Each cloud of rows lies close to a flat space through zero, with a little noise off it, and is much wider in some directions of that space than in others. After each cloud: how many dimensions does that space have?

[[-36  59  -8  -5  13 -39  36   3  14  46  26  37   0   5  21  -9  34  38
   53 -32  30]
 [  2  21 -28   3  -6 -26 -24  16  14 -41   2 -42  18   5   6  16  15 -37
  -15  17 -30]
 [ 12 -31  28 -32  37  -1  13  12  21  24 -13 -34 -40  20  -3  -1 -22   6
  -44   0 -57]
 [-42  34  20 -11 -27 -25  45   3 -23   1   7 -26 -19 -31   1  23  14  -4
   14  -8  43]
 [ -1  -1  54  -9 -15 -37 -23  -4  32  15  40 -16  18   2  15   7 -31 -19
   13   7 -33]
 [-21  27  24  10  24 -20  32   2  -2 -10  -6  -7   5 -29  10 -26  -7  44
   -4  38   7]
 [-29   1  12 -17 -65  -1  15  24  29   3 -38  -8 -38  22 -11  23 -55   8
  -13  18  22]
 [ -4  22  30 -49 -14  29 -22   3  11  12  35  52   4  21 -14  -1  42  -9
  -31  17 -40]
 [ 31   2 -18 -26  -2 -32  10  15  24 -30  19 -17  20  11  -4  12  -7   1
  -59   2 -15]
 [-20   9  18  24  -1 -22  37   1  37  -7   7 -27 -14  42 -12 -19  32  22
   15   4 -14]
 [-10  10   4  -4   2 -30   4 -10 -32 -18 -30  -1  34  23 -43 -12   1  30
  -51  27  30]
 [-11  18   2 -18 -24   9   5 -40 -27  81 -51  16  30  51  -1   2 -32  39
    3   5  44]
 [ 34  17 -40   3 -17 -43  55  22   1 -23 -10  12   5  15 -31  15 -24  30
  -13  20 -50]
 [ 31  23  22  -9 -26  22  15  -7  10  19   0 -16 -43  26  -9  29 -54 -23
  -19  49  19]
 [ 20  10  18 -26 -11  33  -1   8  -7 -13 -22 -20  -8  -9  10   3  27 -26
   29 -16   6]
 [ -1  -8   9 -21  42 -72  35  15  80  13  22  -1  22 -66   8  10  -1 -32
   23 -32 -59]
 [ 28  39  28  -8 -33   8 -46 -19   5 -27 -12  23  -5  26 -16  45 -11  -3
    0  42  20]
 [-27  33   9  26 -18 -15  14  14 -11   4  -7 -17  -8 -25 -19 -58 -26   4
   14  41  44]
 [-30  13   3 -32  36 -12  71  10  -9  23 -18  43  10  20 -28  48  11   8
  -19  -1   1]
 [ 32  -8   5  39 -17 -12  13  18  22 -47   2 -14   8  33  -2 -12 -54  14
   -1  31  35]
 [-15 -27  49  25 -19  14  22  43 -25 -12  37 -11 -27  35 -10 -31 -37  -9
   19  23 -45]
 [-27  30  -1  17 -23  48 -19   7 -17   0  17 -31  -1  21  20  -5   4 -43
    2  47  18]
 [-32 -25 -23  13 -42  14  -2 -16  10   5   1  12  15  -8  -1 -17   3  26
  -25   6 -15]]
 : 18

[[ 18   5  -3 -14  17  -2  -8 -17  -7  -6 -20  17  14 -10 -15 -15 -13 -23
  -15 -12   4]
 [ 11   2 -23  -4  -2  22  21 -19  -2  15  19  42 -32   9 -10   5   5   2
   -3  28 -32]
 [ -6 -11   9  13  -8 -30 -33  24   2  -5 -11 -55  34 -13   7   5  -4   0
   15 -28  39]
 [  4  -2  -5   1   8  -4   8 -24 -23  -8   5   0  -8   8  18  -1  10  -4
   -9  37 -58]
 [ 16   4  17   9  30 -27 -45 -13 -19 -12 -16 -41  39 -26  -7 -14  -2 -29
    2 -27  14]
 [ 18  16   7   1  13   8  -1  -8   5  -2  -4  26   5  -4 -22 -17 -14 -18
  -13  -7   3]
 [ 13  11  11   5  -4 -22   6 -12   5  -4   9  18  12   8  -9 -16 -13   0
  -15   8 -11]
 [ 15 -15  -9   6  -9 -34 -24   1  -9  -3 -13 -32  31  -8   3   3  -9  -6
    2  -2   7]
 [-29 -19 -19 -31 -36   7  60   1  -5 -12 -11  31 -29  38  47   9   2  31
  -24  54 -63]
 [-27 -22 -35 -29 -14  12  14  -5 -10  15  12  -6 -36   4  17  31  34  26
   21   4   4]
 [-24  -9  10  15 -17   6  13  30   9  -8   0 -21  -5  12  30  10   3  19
    7  15 -13]
 [ -4   6   0 -13   0   9  10  -4   7   5   4  20 -11   3  -9  -3   2   4
   -2  -8  13]
 [-32 -15  20  16 -33 -23  15  42   6 -24 -19 -41  22  20  51   5  -8  25
   -4  18 -17]
 [ -6  -1  -3 -12 -14  -1  14   6  11   2  -3  16  -2   8  -2  -1  -6  11
   -7  -6  15]
 [ 22   9   2   5   7 -11 -21  -8   5   8   5   4  14 -13 -31  -8 -10 -13
    2 -24  32]
 [  8   8  11   2  25  -2 -25 -10  -8  -6  -7 -12  14 -17 -13 -10   0 -22
    1 -23  17]
 [ 15  10 -20 -21  10  29  26 -30  -4   9   9  60 -32   6 -19  -6   2  -8
  -14  19 -28]
 [-26  19  30  -9  -3   2  30   3  15  -9   9  24 -12  21   7 -12   0  19
  -13  -3   0]
 [-18 -20  -2  15  28   6 -53   8 -28   0  -4 -91   4 -34  20  30  43 -10
   45 -24  18]
 [ -6 -15 -15  11 -12   0  -8   8  -5  10  12 -26  -6  -4   9  22  15  13
   21   6   3]
 [  7 -19  -8  20 -14 -38 -43  18  -4   7  -2 -65  35 -17   2  17   3   4
   26 -22  41]
 [  1  -8  -7   0  -3 -16  -3 -11 -12   2   7 -14   2   1   5   5   8   5
    4  11 -14]
 [ -6 -24 -46 -19 -13  16  16 -20 -21  17  18   5 -40   5  16  30  31  17
   13  35 -38]]
 : 7

[[ -4  -9   1   2  41 -45  18  14  45 -37  74  -5  -6 -21  41  29 -27 -39
   64  -6   0]
 [ -3  -3  -9 -20   8 -13 -18   4   8 -15  18  13  14  13  24   6 -17  -5
  -15   6   2]
 [ 13  -3   2 -12  -2   0 -18  -7  -6   7  -6  -7  -4   8  10   4  11 -13
  -13   8 -10]
 [  4  -1  -1 -10   4  -9  -9   0   7  -8  12   1  -1   1  16   4  -7 -11
   -2   2  -2]
 [ 15 -13  -6 -21   0   7 -19  -9  -7   5 -11   2   0  19  16   3  12 -11
  -26  13 -12]
 [  3  22  13 -13 -22  11 -33  -1 -19  15 -25   0   8  12   6  -6   0   3
  -36   5  -3]
 [ 14  -2   3 -23   2  -6 -30  -6  -3   2  -1  -9   0  14  25  10   5 -24
  -21   9 -15]
 [-19  36  10 -24   3 -34 -40  19  15 -27  42  14  18   4  49  15 -60 -14
   -4  -3   5]
 [  2   6   6  -9  10 -22 -14   6  12 -14  25  -2   0  -3  28  15 -15 -22
   12  -2  -3]
 [-10  33  18  -1 -12 -11 -18  14   2  -6   8  -1   7  -9  15   3 -26  -4
    3  -9   3]
 [  9  10   1 -22 -28  28 -37 -12 -35  23 -47   3  11  27  -3 -12  11  16
  -64  10  -4]
 [  2  20   4   4 -43  47 -18 -10 -48  38 -76   6   7  15 -38 -28  24  42
  -61   4   3]
 [ -6 -20 -17  12   5  12  35  -2   1   0  -4  11   2  -3 -29 -11  10  22
    8   0   9]
 [ 15  -2  -2 -28 -19  23 -42 -13 -30  23 -44   6  10  36   6 -11  16   9
  -68  17 -10]
 [-12  15   6  25  -4  -2  22   8   3   1   5  -3  -6 -20 -18  -4  -8   9
   29 -14   8]
 [  4   6   4 -10 -13  13 -22  -6 -14  12 -23  -2   4  13   2  -4   9   0
  -30   8  -6]
 [ -4  -1   5  21  17 -20  30  10  25 -14  31  -9 -13 -27  -4  13  -2 -15
   56 -12   1]
 [  2 -28 -15   3  28 -19  26   0  27 -21  35   2  -5  -5  11  12  -2 -17
   35   1  -1]
 [  9 -28  -7   2  31 -24  21  -1  29 -17  40 -10 -13 -10  21  16   3 -30
   40   3  -8]
 [  9  16  10 -10 -25  22 -29 -10 -24  24 -39  -2   4  15  -4  -9  15   8
  -43   6  -8]
 [ -8   5  -6 -18  -7   7 -24   3 -13  -3  -6  20  17  19   7  -7 -20  18
  -38   3   7]
 [ 19 -26  -8   2 -12  34   4 -20 -25  30 -51 -12  -8  16 -29 -14  52  11
  -34  10 -10]
 [ -6 -11   0  40   9   0  57   4  13  -2   9  -7 -15 -33 -38  -4  14  11
   58 -14   8]]
 : 4

[[ 16  -1  -6   3  -9   3  -1  -4 -10  -9   1  -5  -7  -3   4   8  -4  -9
   -4  -1   6]
 [-13  30 -18  -9 -22  10   9   0  16 -18  -5   2 -12   1   6   2  -9  12
    1   2  12]
 [-17 -15  24   5  -9   4   2  -8   3   0  -7  14  -1  27  -5  -9  -7   8
    7  23 -15]
 [  6  -7  10  16  22 -16   2   2  -1   6  -7  11  10  -9   0   7  -6  12
   -4   0   3]
 [  1   1  13   7   8 -15  -6  -4   8  -2   9  11  17   9   1   2   2 -13
   -1  -4  -8]
 [ -2   4   0 -17   6  14  -6 -15   5 -17   6  -8  -6   0 -10  -5  10 -11
   -9  -9 -12]
 [-14 -22   0 -15  14  16  -8 -15   0   9  -8 -18 -17 -14 -20  -5   6  18
   -7  22  -4]
 [  1  -3  -4  -2 -16  10   6   6  -6   0  -1  18   5  14  -9 -10  -2  -4
   11   1 -13]
 [ -5 -41  30   4  22   0  -3   7 -20  30 -13   0   8   2 -20  -4  -4   9
   -5  20   4]
 [ 26   6  -1  10  14  -8  -5   8  -3   6  14  10  23 -12  -7   7  11 -29
  -15 -20 -12]
 [ 21  -7  17  12  -3 -32 -26  -5   2  14  36  -2  23   3  12   8  11 -54
   13 -12   1]
 [ -2   0  23 -14  19 -13 -18   8   2  13  25  -1  29  16   4  -9  19 -35
   -1  -9 -17]
 [ 11 -34   1 -10  33  -9 -11   7  -9  23  -6 -12  -3 -10   0  -4  -1   0
   -6   1   2]
 [-15  14 -14  31 -10   9  33  10  -8  -3 -29  15  -5  -6  -2   4  -8  65
    1  16  -2]
 [-22  -6  -3  -8  19   3   5   3   8  10 -23 -25 -14 -17  -9   9  -5  32
  -22   8  27]
 [-10   2  10 -10  -4   0  -2  -3  16  -6  -7   0 -11  11   6  -2 -10  -4
   -2   3   8]
 [  0 -14  13  10 -20   7   5  -2  -8   3  -9  18  -6  11  -7  -3 -15   3
   14  19   1]
 [-16   0  -4  -5  14 -20 -11  -1  16  15  16  -6  15   2   6  -3  13   3
    6   5  -9]
 [ 18   4   4  23 -34  11  18  11 -22  -8  -3  27  -4  15   6 -10  -7  -7
   23 -13 -13]
 [  6   2   4  10  -1 -17  -8  -3 -11   3  19   0  20 -10  -3  13   4 -12
   18  -6  18]
 [-29  19  -4 -13  -4  12   0 -17  22 -17   7  -6  -1  10  -8  -7  17  11
   -5   4 -21]
 [  3  20  -5 -12  -1  -9  -8   4  22  -5  17   2  14   4   1   1   8 -35
   -9 -24  -1]
 [-15 -22  10  -4  32 -20 -14  -9  -6  14  10 -17  20  -2  -6   5  12  13
    1  14   0]]
 : 13

[[ 12 -14  -3 -12  14  -3  -1 -16 -48  19 -15  22 -31  22  25  31 -13  49
  -13  31   4]
 [-18   7 -10  14  13   3   0  16   3   5 -16   1   1  -7   7 -10  -8  -1
  -14 -11   5]
 [ 43  -5 -36  -8   9   0  24 -29 -16  31 -24  18  11   2   2   3 -16 -26
  -24  14  32]
 [-16  22 -18   3 -15   1 -23  22  -8  -8  -4  12  -5   1  27   9  47  27
   -5   8 -16]
 [ 16 -28  11  32  29   7  21  28  16  24 -17  -1 -25  17  -3  21 -44  11
    9 -12   4]
 [-31  26  10 -19 -24  23 -14  50  20 -24   2   3  31 -10  24  -3  20  31
   -6  -1 -41]
 [-16  11 -10 -19 -21 -11 -17 -25  -6 -16  24   6  -7  -9  -6 -19  33 -16
    6  -3   8]
 [ 12 -34   6  -4  -6 -21  22 -24 -30 -10  15 -47   9  17   0  17 -67   0
    9   2  24]
 [-24  17  -3  -9  -3  25   0  34  45  -5  -8  19  19 -25  -2 -34  10 -19
   -8 -25 -13]
 [ 16  -3   5  24  -9 -15  -8   6 -18   3  19 -21  -5  22   1  42   5   4
    6  11   0]
 [-40  22  26 -29 -21   5 -21  22 -13 -29   1 -17  39  -4  15  28  13  33
  -20  13 -37]
 [ -6 -15  41  -4  -8  17 -22   4 -11  -2  59  -1 -23   4   9 -30 -13   6
   13  -4 -14]
 [  2   9 -20   2  17  -2  22  16  34   6 -59  25   3   1 -14  31  12  13
    0   2  -3]
 [ 24   5  14 -31 -32  -2 -31 -26 -72  -5  76 -22  -1  20  35   3  16  33
    2  30 -19]
 [-19   1   5  14  22  16 -13  44  -4  20 -25  12 -19   3  27  27  16  35
  -17 -10 -27]
 [-28  -9  -8  -8 -24   6 -22  18 -11 -10   6  16 -22  -2  35   5  28  20
   -4  -2  -5]
 [  5  14  26  21 -21  14 -33  27 -12  -9  75 -32   1   4  23 -32  19   9
   20  -8 -33]
 [ 30 -21  18  28   5  -8  -2  -8   7  18  27  -4 -30  15 -22  20   4 -28
   20  -5   8]
 [-17  14 -24  -1  -7 -11 -11  -8 -17  -5 -31  17   2  -2  11  21  30  11
  -21  19   8]
 [  0   2 -19  -6  18   1  22  13   5  12 -40  36 -13  16   1  21 -32  35
   -8  16  13]
 [  0  11   9   9  -4  11 -21  16 -25  10  39  -7  -2   6  21 -10   1   6
  -11   0 -11]
 [-39  12  32 -13 -35   4 -50  18 -13 -31  53 -18  -4  -6  21  -2  57  21
   10  -7 -43]
 [ 19 -32  33  26 -18  13 -22  -3  -6  -1  71 -12 -35   4  12 -42   0 -17
   31  -8  -3]]
 : 12

[[  2 -11 -10  12  -1  -5   1  10  -5   1  16   8   0   8 -15   1  14  -9
    3   9  -4]
 [  9 -22   5  -9 -34  15  41   8  10  26  32 -46   4 -12 -23  10   4   9
    1  30 -41]
 [-15   7   5  -3  -4  -7  -2 -18   0  13  10  -9  -7  -9  10  -8  -9   6
   -1 -13  -6]
 [-10   7   5  -8  -4  -3   5   0  -7  10   5 -13 -18   2   5  -7   6  -4
    4  -9  -2]
 [-42 -16 -21  53  12 -26  -6  28  -9   1  35  12   2  12 -33   3  30 -11
   30  20  -2]
 [ 11 -18 -11  31  -9  -3 -12  50   0   9  23 -20   5  16 -33   1  35  -7
    3  48 -17]
 [-15  -7  -9  -3   9 -10  -5 -27  -4  10 -14   5  10 -37  28  -4  -9  19
  -25   2  12]
 [ -3   8   5 -10  -5  14  11  -1  -1   1  -4  -6  -3  -2  11  -4  -6   2
   -7  -8   0]
 [-60   4  -8  33  30 -10  28 -26 -38 -35  21  52  30  48 -15 -16  -3  -5
   21  -4  -4]
 [ 22  -2   4   3 -11  18   1  51  17  -1  -4 -19 -11   7 -19  14  15 -10
   16  13   2]
 [  9   0  12 -16 -11  24  27   1  18  -4 -17  -4  21 -19  14   9 -25  17
   -5  -4  -2]
 [ -2  -3   0  10 -14   9  18  26   9   1  23   9   2   9 -13  -1   2 -12
   14  -9 -11]
 [-11  -8 -10  11   4 -11 -10  20  14   6 -24  -6  11 -40  21   7   2   3
  -10   9   7]
 [ 39  14  10   3  -1  12 -37   7  -9   0  16   4 -14  46 -21 -15  10   9
   -4   8  13]
 [-45   0   4  13  26 -36   1 -16 -14  -5 -15   0   5  -5   5   4   1   8
   25   2   4]
 [ 18   7  14  -2 -11  17  -1  14  14  -1   4 -16   2  11 -14   6  -8   7
   10   3  -7]
 [-25  -7  -2  11   2 -20  -4  -7   3  15   1 -26   5 -26   3   5   1  12
    4  16 -10]
 [-21  12   4  11   7  11   3   9   0  -6  -3  -1   1   4  -2   1  -3   9
   13  -2  13]
 [-11   1  -8  35  19 -16 -24  19 -26  -8  28  22 -15  51 -37  -9  34  -9
   26  13  17]
 [  4  11 -13  18  11  -2 -42  16 -16   0  14   2 -38  31 -20  -7  33 -17
    4   3  25]
 [-15   5 -10   6   7   9  -2 -25 -12  -7  11   1  -3  10  -8  -2  -1  -1
   -6   3   2]
 [ 40  12  19 -46 -12  33  31  10  26 -20 -44  19   5 -13  29  13 -33  -8
   -3 -43  13]
 [ -3  -6  -9  -6  21 -24   7 -22 -33 -20  -9  48   8  25  12 -17  11 -21
  -11 -10   3]]
 : 11
